The rows of a group lie close to one hidden flat surface of 12 dimensions, which passes through zero. Surfaces can cross.
Known rows, each followed by its group:
[-.01,.02,.05,-.16,-.19,-.12,-.17,-.05,-.22,-.01,-.05,-.13,.00,.29,-.04,-.06,.11,-.22,.08,-.17,-.04] | zefe
[-.15,-.22,-.31,.28,.08,.12,.11,.01,.06,-.21,-.11,.00,.06,.08,-.24,-.01,-.17,.16,-.08,.05,.03] | Lizas
[.25,.07,.19,-.24,-.05,-.05,.04,.32,.34,.11,-.03,-.14,-.35,-.19,.49,-.01,.01,.18,.07,.00,.04] | zefe
[.09,.03,-.27,.36,.09,.09,.55,-.10,.43,.45,-.01,.30,.25,.21,-.06,-.09,.21,.25,-.28,.08,.03] | zefe
[-.14,.17,.05,.00,.02,-.18,.34,-.30,-.39,-.17,.01,-.08,-.11,.02,-.16,.10,.04,.13,-.12,-.29,-.14] | mas
[.35,-.04,-.04,-.12,.09,-.11,.27,.00,-.01,.54,-.76,-.06,-.30,-.06,-.32,-.15,.24,-.31,-.01,-.01,.17] | sefaz
[.29,.26,-.20,-.10,.02,.06,-.31,-.28,-.34,.55,.21,-.46,-.12,-.15,.30,.04,-.47,.31,-.16,.52,.29] | Lizas
[-.11,-.13,-.16,.07,-.04,-.05,.03,.23,.11,.06,-.02,.01,.19,.01,-.03,-.27,.21,.05,.05,.01,-.16] | mas
[.04,.16,-.10,.13,-.18,.00,.02,.22,-.04,.10,.04,-.15,-.19,.60,.10,.13,-.05,.13,.09,.33,.21] | sefaz
[-.16,.05,.23,-.20,.01,.04,-.11,-.06,-.36,-.01,-.27,-.08,-.36,-.40,.12,.47,-.42,.16,-.25,.11,.09] | goni
[.04,.16,-.04,-.28,-.14,-.18,-.18,-.50,-.20,.16,.03,-.01,-.01,.07,.36,-.40,.28,-.29,-.03,-.31,-.01] | zefe
[-.21,-.30,.28,-.14,-.19,.07,-.28,.21,.27,-.01,.15,.16,.42,-.11,.01,-.06,.10,-.15,-.04,-.28,-.35] | sefaz
[.08,-.21,.03,.10,.02,.09,-.29,-.04,-.16,.11,-.02,-.29,-.18,.07,-.27,.00,-.42,-.16,.05,.29,.16] | mas
[.46,.38,.25,-.41,-.07,-.21,-.44,-.17,-.31,-.08,.05,-.33,-.28,-.02,.26,.22,-.08,-.35,.36,.05,.28] | Lizas
[.04,.17,-.05,-.15,.22,.17,-.34,.07,-.17,-.01,.35,-.07,-.21,-.15,.28,-.07,-.27,.14,.06,.32,.19] | zefe
[-.15,-.05,.24,-.19,.17,.02,-.24,.45,.08,.19,-.23,.48,-.28,-.02,.23,.01,.05,-.49,.01,.51,.34] | mas
[-.15,-.29,-.17,.16,-.30,.24,-.44,-.18,-.01,.04,-.03,-.22,.12,.21,-.09,-.28,-.06,-.14,.15,-.02,-.05] | mas
[-.01,.02,.03,.13,.15,.05,.20,-.02,-.23,.06,.10,-.01,.02,.20,-.47,.24,-.24,.08,-.18,.04,.00] | mas
[.01,-.01,-.26,-.07,-.17,.07,-.13,-.02,.09,.33,-.11,-.05,.02,.17,.27,-.36,.16,.04,-.05,.04,.05] | zefe
[-.05,.08,.24,-.24,-.14,.04,-.12,.01,-.27,.19,-.14,-.09,-.14,-.06,-.03,.14,.00,.00,-.05,-.13,-.10] | goni
[.23,.17,.14,.11,.07,-.09,.12,-.01,.24,-.14,.19,.14,.26,-.11,.01,.38,.02,.04,.10,.06,.01] | goni
[-.11,.10,.02,-.07,-.35,.12,-.30,-.01,.19,-.27,.21,-.01,.31,.01,.36,-.02,.31,.13,.26,-.25,-.25] | goni
[.08,-.06,-.07,-.09,.22,.12,.15,.07,.31,-.16,-.19,.08,-.47,-.39,.35,-.21,.01,.12,.01,-.08,.14] | zefe
[-.05,-.01,.03,-.20,.03,-.04,-.15,-.40,-.35,-.22,-.03,.02,-.06,.10,-.15,.05,-.10,-.31,-.12,-.38,.04] | Lizas
[-.12,-.14,-.12,.24,.09,.09,-.09,-.01,-.05,-.06,.08,-.12,-.22,-.06,-.05,-.34,-.07,-.03,.18,.27,.07] | mas
[-.16,.12,-.10,.05,-.17,-.12,.08,-.09,.06,-.07,.03,.21,.36,.11,.17,.04,.31,.03,-.04,-.10,-.12] | sefaz
[.38,.11,-.03,.12,-.41,-.47,.42,-.29,.07,.33,-.28,-.54,-.07,.26,.09,.15,.04,.19,-.10,-.19,-.01] | zefe
[.16,.07,.05,.25,.11,.19,.13,.03,.31,-.14,.38,.05,-.20,.29,.01,-.02,-.07,.07,.21,.08,.15] | sefaz
[.23,.07,.30,-.14,.19,-.31,.24,.08,-.11,.07,.03,-.19,-.33,-.22,-.04,-.01,-.12,-.08,.01,-.02,.02] | zefe
[-.03,-.01,-.03,.36,-.09,-.06,.08,-.15,.12,-.31,-.18,.23,-.21,.56,-.05,.22,.02,-.41,.18,.20,.39] | mas
[.16,-.14,-.25,.09,.31,.02,.25,.07,.08,.17,.12,-.02,.03,.21,-.37,-.42,-.01,-.04,-.08,-.08,.00] | goni
[-.01,.15,.33,-.19,.18,-.13,.05,-.13,-.37,.01,.01,.03,-.32,-.22,-.04,.15,-.14,-.14,-.09,-.02,.05] | mas
[-.20,-.38,.35,.23,-.05,.02,.08,.19,.25,.10,-.08,.02,-.39,-.02,.00,.01,-.30,-.14,-.10,.21,.07] | Lizas
[-.09,.14,.07,-.01,.01,.00,-.16,.00,-.11,-.10,.10,.15,.28,-.24,.05,.15,.14,-.04,.15,.18,-.07] | goni
[.20,.11,-.32,-.38,.25,.41,-.17,.08,.14,-.51,-.01,.06,-.22,.10,.08,-.14,.09,.09,.16,-.54,.10] | zefe
[-.02,.02,.16,.14,-.06,-.07,.12,-.12,-.04,.19,.15,.02,.24,.03,-.18,.11,-.01,.01,-.09,.03,-.15] | zefe
[.42,-.12,-.02,.21,-.06,-.17,.11,.06,.29,-.02,-.02,-.42,-.18,.16,-.21,-.25,.05,-.14,.41,-.02,.04] | goni
[.03,.13,-.01,.13,.11,.28,.09,-.19,.03,-.12,.19,.03,.01,-.20,-.10,-.01,.10,.21,.16,-.10,-.09] | goni
[.22,.57,-.19,-.21,.52,-.08,.15,-.17,-.28,-.32,-.15,.58,.00,-.05,-.08,.09,.51,-.44,.20,.06,.36] | Lizas
[.12,.37,-.20,-.10,-.19,-.06,-.01,-.09,-.16,-.20,.17,-.30,.07,.09,.26,.14,.12,.43,.15,-.14,-.08] | mas
[-.19,-.24,.29,-.15,.02,.07,-.19,.43,.35,.18,-.01,.34,-.01,-.20,.30,-.14,.06,-.20,-.07,.19,-.03] | zefe
[-.07,.09,-.15,-.16,.00,-.48,.03,.24,.06,-.44,.11,.00,.14,-.12,.58,.07,-.04,.14,-.11,.04,.03] | goni
[.06,.07,-.11,-.07,-.03,.15,.00,.46,.14,.19,.02,.07,-.01,.47,-.03,-.07,.16,.06,.07,.12,.06] | zefe
[-.22,-.08,.00,-.02,-.21,-.21,.09,.05,.06,-.16,.07,.06,.25,.19,.13,.02,.07,.03,-.19,-.26,-.20] | Lizas
[.03,.02,-.20,-.09,.28,.06,.23,.12,.02,.34,-.15,.14,-.06,-.17,.07,-.02,-.13,.24,-.41,.16,.13] | Lizas
[-.21,.05,.11,.23,-.14,.00,.13,-.27,-.09,.05,.44,.08,.36,.16,-.11,-.03,.12,.13,-.09,-.16,-.31] | goni
[.11,-.08,-.08,-.10,-.10,.16,-.04,.13,.15,.15,-.01,-.02,.08,.48,-.11,.00,-.03,.00,-.11,-.22,.02] | goni
[.13,-.07,.03,-.05,.00,-.26,-.25,-.07,-.21,.26,.00,-.32,-.04,-.29,.05,-.21,-.13,-.18,.10,.30,.06] | Lizas
[-.16,.19,.03,.08,-.05,.12,.18,.12,.02,.10,-.04,.11,-.22,-.11,.17,-.25,.42,.15,.22,.12,-.09] | zefe
[.20,-.07,.09,.25,.25,-.12,.18,-.16,-.05,.36,-.14,.11,.05,-.07,-.50,.09,-.10,-.36,-.04,.35,.20] | goni
[-.03,-.32,.20,.30,-.20,.01,-.19,-.07,.30,-.11,.05,-.22,.03,-.30,.01,-.08,-.12,-.11,.29,.12,-.09] | goni
[-.14,-.03,-.11,.07,-.07,.21,-.28,-.17,-.02,-.47,.21,-.17,-.14,-.09,.20,.00,-.21,.21,.16,-.03,.01] | sefaz
[.14,-.13,-.09,.07,-.18,-.18,-.01,.14,.09,.03,.09,-.42,-.11,.40,.09,-.07,-.28,.10,-.02,.02,.05] | sefaz
[-.19,-.05,-.03,.03,.00,.04,.00,.10,-.22,.07,.16,-.34,-.30,-.26,.11,-.28,-.17,.40,-.04,.11,-.16] | mas
[-.28,-.30,.10,.30,-.15,-.27,-.01,.01,.21,.05,.12,.26,.35,.16,.11,.05,-.16,-.25,-.24,.29,.03] | goni
[-.43,.08,.13,.13,.05,-.14,-.05,.05,-.53,-.17,.29,.04,.04,-.03,-.16,-.03,-.01,.00,.05,.26,-.15] | sefaz
[-.20,-.12,-.24,.31,-.58,-.29,.11,-.09,-.07,.39,-.23,-.47,-.04,.30,.32,-.09,-.09,.34,-.21,.26,-.04] | mas
[.10,-.12,-.28,-.19,-.36,-.02,-.50,.15,.16,-.24,-.37,-.46,-.19,-.19,.56,-.19,.03,.06,.34,.05,.09] | Lizas
[-.21,-.19,-.43,.11,-.12,.36,-.17,.36,.30,-.03,.00,-.04,.22,.01,.22,-.12,-.04,.50,-.07,.15,-.09] | Lizas
[.06,.10,.07,.03,.10,-.02,-.15,.26,.07,.07,.26,.11,-.14,.18,.13,-.37,.22,-.27,.36,.37,.15] | sefaz
[.17,.03,-.21,-.06,.00,.06,-.05,-.03,.08,.18,.00,-.15,.09,-.05,.09,-.09,-.05,.20,-.07,.00,.02] | sefaz
[-.08,-.15,.08,-.08,.10,.30,-.20,-.32,.07,.07,.10,.23,.19,-.18,-.08,.03,-.18,-.10,-.24,-.25,-.06] | sefaz
[-.08,.02,-.31,.14,.07,-.31,.13,-.12,-.32,.01,-.33,-.02,-.05,.07,-.09,-.18,.11,-.21,-.01,.25,.20] | mas
[.24,-.03,-.06,-.01,.02,-.01,-.24,.10,-.02,-.20,.02,-.24,.00,.17,-.20,.05,-.11,-.13,.27,.06,.11] | mas
[-.02,-.10,-.07,.20,-.07,.01,.15,.35,.06,.36,.12,-.29,-.03,.12,-.14,-.22,-.06,.36,.01,.24,-.17] | sefaz
[.17,.29,.18,-.06,.04,.08,.11,-.19,-.15,.07,-.04,.03,-.26,.13,-.13,.15,.13,-.11,.15,-.07,.12] | Lizas
[.06,-.06,-.07,-.17,.13,.20,-.01,.28,.07,.44,.14,-.01,.36,-.26,-.19,-.17,.03,.33,-.17,-.07,-.32] | Lizas
[.22,-.02,.13,-.24,-.01,.20,-.09,.14,.09,.15,-.63,.04,-.36,-.10,-.08,.21,.06,-.21,.09,-.02,.23] | sefaz
[.03,-.10,.21,-.07,.13,-.31,.22,-.03,.01,-.19,-.24,.02,-.22,-.33,.03,.11,-.10,-.19,-.08,-.11,.04] | sefaz
[.10,-.20,.34,-.07,-.02,.05,-.13,-.10,.35,.23,.19,-.10,-.03,-.55,.25,-.17,-.15,.02,-.01,-.07,-.16] | Lizas

New rows. What belongs after each?
[.14,.17,.08,-.24,.09,-.22,.15,.45,.10,.25,-.07,.12,.24,-.32,.16,.10,.25,.14,-.02,.18,-.12] | sefaz
[.07,.30,-.03,.21,.40,-.07,.38,-.26,-.17,-.32,.20,.21,-.02,-.15,-.21,.27,-.02,.06,.04,.09,.13] | zefe
[-.01,-.01,-.11,-.04,-.02,.17,-.20,.00,.18,-.03,-.05,.23,.24,-.01,.11,.02,.12,-.07,.00,-.01,.03] | goni
[.30,.04,-.26,-.18,.11,-.07,-.24,-.09,-.13,-.04,.02,-.38,-.13,-.11,.12,-.21,-.18,.02,.11,.04,.17] | sefaz
[-.41,.11,-.16,.29,.00,.23,.04,-.52,-.31,-.05,-.13,.29,-.21,.08,.03,-.06,.08,-.09,-.08,.18,.17] | sefaz
[-.03,.15,-.35,.12,.16,.16,.22,-.11,-.02,-.30,.10,.08,-.18,.32,.11,.21,-.27,.34,-.24,.01,.27] | goni
[-.02,.08,-.33,.15,-.01,.07,-.06,-.14,-.15,-.25,-.10,-.22,-.01,-.27,.02,.03,-.05,.28,.16,.16,.05] | zefe
[.07,.01,-.06,-.10,.12,-.15,-.17,-.04,-.35,.04,.00,-.13,.07,.01,-.24,-.05,-.09,-.22,.02,.11,.05] | Lizas
[-.10,.04,.03,.03,.07,.22,-.06,-.11,.10,.01,-.05,.34,.16,-.16,.06,.23,-.02,-.01,-.10,.09,.08] | goni
[-.21,-.01,.06,-.03,-.31,.06,-.49,.02,-.23,.02,-.15,-.10,.07,-.10,.06,-.15,.26,-.26,.38,.21,-.06] | goni
[.05,.30,-.18,.01,.09,-.20,.21,.12,-.27,.16,-.01,-.10,.00,-.06,.10,.14,.03,.32,-.10,.33,.07] | sefaz
[.01,-.13,-.23,.10,-.09,.22,-.17,-.21,.02,.02,.25,-.15,.40,.24,-.24,-.09,-.13,.16,-.10,-.25,-.17] | goni
[.31,-.19,.05,.02,.10,.06,.01,-.06,.22,.04,.33,-.27,.00,.21,-.16,.06,-.53,.09,-.18,-.20,.05] | sefaz
[.09,-.05,-.20,.21,-.21,-.23,.25,-.03,-.16,.05,-.01,-.43,.04,.49,-.28,-.01,-.13,.18,-.06,-.08,-.07] | sefaz
[-.23,.09,.17,.13,-.11,.52,-.03,-.22,.01,-.06,-.06,.14,-.38,-.13,.10,.20,-.04,.24,.05,-.04,.03] | goni
[-.01,.16,.24,-.34,.01,-.28,.06,.28,.06,.00,.04,.31,.05,.09,.31,.12,.20,-.16,-.11,-.10,-.04] | Lizas
[-.09,-.01,-.29,.26,-.26,.39,.06,-.25,.21,-.20,-.02,-.09,.06,.17,.03,.05,.06,.40,.05,-.26,-.10] | sefaz
[.15,.06,-.24,-.11,.03,-.38,.09,.03,-.20,.26,.06,-.30,.14,-.04,.16,.01,-.26,.26,-.34,.16,.03] | sefaz
[.12,.26,-.02,-.08,-.02,-.05,-.19,.07,.04,-.23,.05,.08,-.32,.25,.52,.26,-.13,-.08,.12,.33,.46] | sefaz
[-.15,.13,.00,-.08,.01,-.03,.08,.02,-.22,-.01,.11,.04,-.02,.09,.04,.05,-.01,.14,-.16,-.04,-.06] | goni
[-.03,-.11,.11,-.20,-.19,.02,-.04,-.07,.01,.22,-.03,-.05,.10,.19,.01,-.01,-.02,.03,-.26,-.41,-.20] | goni
[-.07,-.30,.15,.24,.14,.05,.02,.04,.19,.00,.17,.05,.17,-.15,-.19,.35,-.56,.08,-.27,.22,.04] | goni
[-.34,-.13,.06,-.02,-.21,-.45,-.07,-.09,-.10,-.20,-.08,.10,.00,-.02,.46,-.11,.01,-.28,-.15,.06,.04] | sefaz
[-.42,.13,.18,-.21,-.07,-.11,.12,.22,-.45,.06,.12,-.05,-.33,.05,.14,-.21,.12,.20,-.13,-.10,-.26] | goni
[-.06,.01,-.24,-.17,.04,.16,.03,.13,.10,-.02,-.22,.17,-.28,.25,.23,-.22,.14,.01,-.09,-.12,.16] | goni
[-.25,-.23,.27,.07,-.22,-.04,.08,.12,.10,.19,-.15,.00,-.39,.17,.19,.03,-.22,-.03,-.23,.07,.04] | Lizas
[.08,.06,.27,.09,.02,.17,.12,-.10,.16,.02,-.07,.09,-.17,-.17,-.04,.30,-.06,.06,.03,.00,.07] | goni
[-.16,-.05,.36,-.04,-.27,-.03,-.28,.13,-.01,.54,.27,-.03,.09,.12,.27,-.06,-.11,-.07,-.12,.30,-.09] | zefe
[-.15,.23,-.08,-.18,-.09,-.03,-.18,-.06,-.12,.09,.19,.21,.07,.16,.54,.06,-.01,.11,-.23,.13,.13] | Lizas
[-.07,.01,-.07,.27,-.33,-.07,.11,.03,.17,-.14,-.24,-.08,.28,-.06,.04,.36,.14,.23,.12,.11,-.11] | zefe
[-.46,.04,-.10,.09,.05,.11,.01,-.14,.08,-.13,.13,.52,.19,-.19,.35,-.19,.27,.01,-.15,.07,-.07] | goni
[.06,.14,-.36,.21,.25,.08,.18,-.18,-.04,-.07,.23,.12,.50,-.10,-.32,-.02,.10,.24,-.04,.01,-.12] | Lizas
[.01,-.07,.11,.11,-.05,-.13,-.14,-.45,-.21,.42,-.21,.03,-.03,-.05,-.06,.05,-.19,-.40,-.17,.30,.25] | mas
[-.16,.20,.06,.37,-.21,-.17,.19,-.40,-.36,.38,.30,-.09,.19,.23,-.15,-.14,.16,.04,.00,.23,-.14] | Lizas
[-.37,.17,.06,.07,-.27,.45,-.07,-.06,.02,.04,.16,.32,.14,.18,.04,-.22,.60,.12,.22,-.23,-.32] | zefe
[.16,-.28,.10,.07,-.06,-.29,.00,-.05,.29,.02,-.14,-.15,.00,-.39,.11,-.30,.07,-.26,.15,-.04,-.06] | goni
[-.34,.05,.15,.07,.06,.22,-.32,.17,-.23,-.34,.26,.27,.26,-.07,-.22,.22,.02,-.09,.20,.21,-.11] | zefe
[-.09,.16,.17,.12,-.03,-.24,.08,.12,-.41,-.41,-.07,-.12,-.12,.05,-.28,.35,.01,-.09,.29,.19,.01] | zefe
[.05,-.02,.36,-.15,-.11,-.10,-.11,.32,-.04,-.23,.01,-.22,-.39,.06,.08,.30,-.28,-.03,.13,.04,.07] | zefe
[.08,.06,-.15,.01,.06,.11,.14,.07,.05,.03,-.11,.03,-.27,.30,-.02,-.11,.07,-.01,.03,-.01,.18] | goni
[.32,.06,.08,-.18,.09,-.24,.01,.00,.03,.13,.09,-.17,.03,-.13,.10,.11,-.18,.01,-.08,-.02,.06] | zefe
[.07,.02,-.07,.06,-.18,.10,-.05,-.09,.00,.01,.07,-.17,.03,.36,-.10,.01,.01,.06,.07,-.14,-.03] | goni
[-.06,.01,-.05,-.03,-.22,.30,-.10,.30,.38,.21,-.18,.18,.13,-.07,.25,-.06,.38,.19,.13,.05,-.12] | sefaz
[.17,-.07,-.17,.05,-.06,.15,-.05,-.02,.23,.35,.09,-.15,.27,-.06,.05,-.03,-.14,.31,-.16,.03,-.07] | zefe
[.03,.12,.17,.05,-.04,-.11,.40,.17,.38,-.03,.05,.28,-.15,.30,.25,.07,.23,-.01,-.03,-.08,.05] | goni
[-.10,.13,-.10,-.12,.28,.01,-.18,-.02,-.31,.18,-.11,.31,-.12,-.13,.08,-.21,.10,-.35,-.02,.40,.25] | Lizas
[-.12,.00,-.08,.17,.06,-.19,.02,.13,.00,.06,.27,.25,.45,.25,-.10,-.10,.17,-.18,-.02,.24,-.03] | goni
[-.42,-.41,.13,.31,-.10,-.35,.26,-.16,-.13,-.44,-.05,-.31,-.32,-.31,-.04,-.25,-.26,.03,-.05,-.14,-.22] | sefaz
[.15,-.09,-.36,-.08,.02,.13,-.10,.36,.16,.06,-.16,-.02,.10,.44,-.09,-.05,-.02,.03,-.03,.06,.15] | zefe
[-.01,-.02,.09,.22,.09,.26,.03,-.22,.15,.03,.35,.15,.39,-.17,-.29,.09,-.01,.15,.00,-.10,-.23] | goni
[.21,.02,-.01,.27,-.07,.21,.25,-.46,-.01,.18,.03,-.27,-.25,.26,-.39,-.12,-.02,.08,.10,-.28,-.04] | goni
[-.30,-.36,.36,-.01,-.18,.01,-.23,.31,.12,-.14,.07,-.06,-.19,.01,.16,.10,-.34,-.05,-.07,.06,-.08] | sefaz
[.04,.37,.01,.08,.07,.10,.19,-.10,-.16,-.26,.41,.04,.12,.21,-.18,.18,.16,.27,.16,-.18,-.13] | mas
[.24,.25,.07,-.12,.46,-.44,.08,.71,-.06,-.43,.05,.02,-.13,-.47,.14,.33,-.11,.02,.30,.64,.27] | goni
[-.01,-.02,.06,-.01,.00,.14,-.18,-.25,-.11,.01,-.01,.16,.01,.31,-.24,-.03,.04,-.39,.03,-.12,.10] | sefaz
[-.25,-.15,-.33,.31,.02,-.10,-.02,-.35,-.23,-.21,-.27,.07,.29,-.05,-.25,.02,-.03,-.18,-.07,.15,.07] | zefe
[.01,.09,.46,-.25,-.38,.08,-.30,.15,-.09,.13,-.17,-.15,-.15,-.13,.11,.20,.21,-.09,.30,-.08,-.18] | goni
[.26,.21,-.16,.20,-.20,-.60,.30,-.34,-.16,-.32,.13,-.61,-.15,.14,.14,-.27,.17,.05,.35,-.13,-.03] | goni
[.07,.36,-.12,-.07,-.09,.14,.07,.22,-.35,-.07,-.21,-.19,.01,.05,-.23,.53,.03,.46,.10,.10,-.04] | sefaz
[-.09,.07,.06,-.08,.27,.00,.25,-.25,-.19,-.12,-.04,.17,-.34,-.20,-.12,-.40,.26,-.20,.06,-.32,-.07] | zefe
[-.24,.27,-.09,.13,-.03,.04,.05,-.17,-.10,.05,.02,.26,-.10,-.17,.39,-.27,.43,.02,.17,.30,.05] | zefe
[.04,.40,.22,-.12,-.17,-.48,.13,-.42,-.40,.02,-.20,-.06,-.08,-.45,.26,-.04,.51,-.22,.26,-.02,-.09] | goni
[.21,-.05,.08,.03,-.24,.10,.00,.15,.35,.16,.09,-.20,.20,.11,.07,.36,-.23,.36,-.09,-.06,-.09] | zefe
[-.21,.36,.02,.02,.25,-.43,.22,-.28,-.65,-.08,.24,.11,.24,-.45,.00,.16,.02,.09,-.18,.26,-.11] | goni
[.07,.06,.08,-.16,.10,-.08,.02,.37,.23,.00,-.02,.25,.06,-.18,.13,-.28,.48,-.18,.24,.02,-.09] | goni
[-.10,.07,-.10,.01,-.23,-.19,.15,.20,.31,-.07,-.16,.03,.02,-.16,.63,.07,.13,.31,-.05,.14,.01] | sefaz
[.09,-.16,.00,.23,.37,-.10,.33,.31,.34,.03,.13,.22,.26,-.35,-.25,-.04,.00,.05,-.02,.26,-.06] | Lizas
[-.39,.00,.12,.24,-.08,.12,.07,-.12,-.20,-.03,.03,.22,-.01,.21,-.21,.09,.08,-.06,-.04,.06,-.08] | sefaz
[-.34,-.29,.13,-.11,-.32,-.04,-.06,-.02,-.02,.00,-.02,-.05,.05,.19,.08,-.07,-.12,.03,-.32,-.43,-.28] | Lizas
[-.03,-.08,.36,.07,.25,-.10,.16,.05,.07,-.20,.13,.25,-.18,-.17,-.17,-.01,.03,-.33,.10,-.02,.01] | sefaz
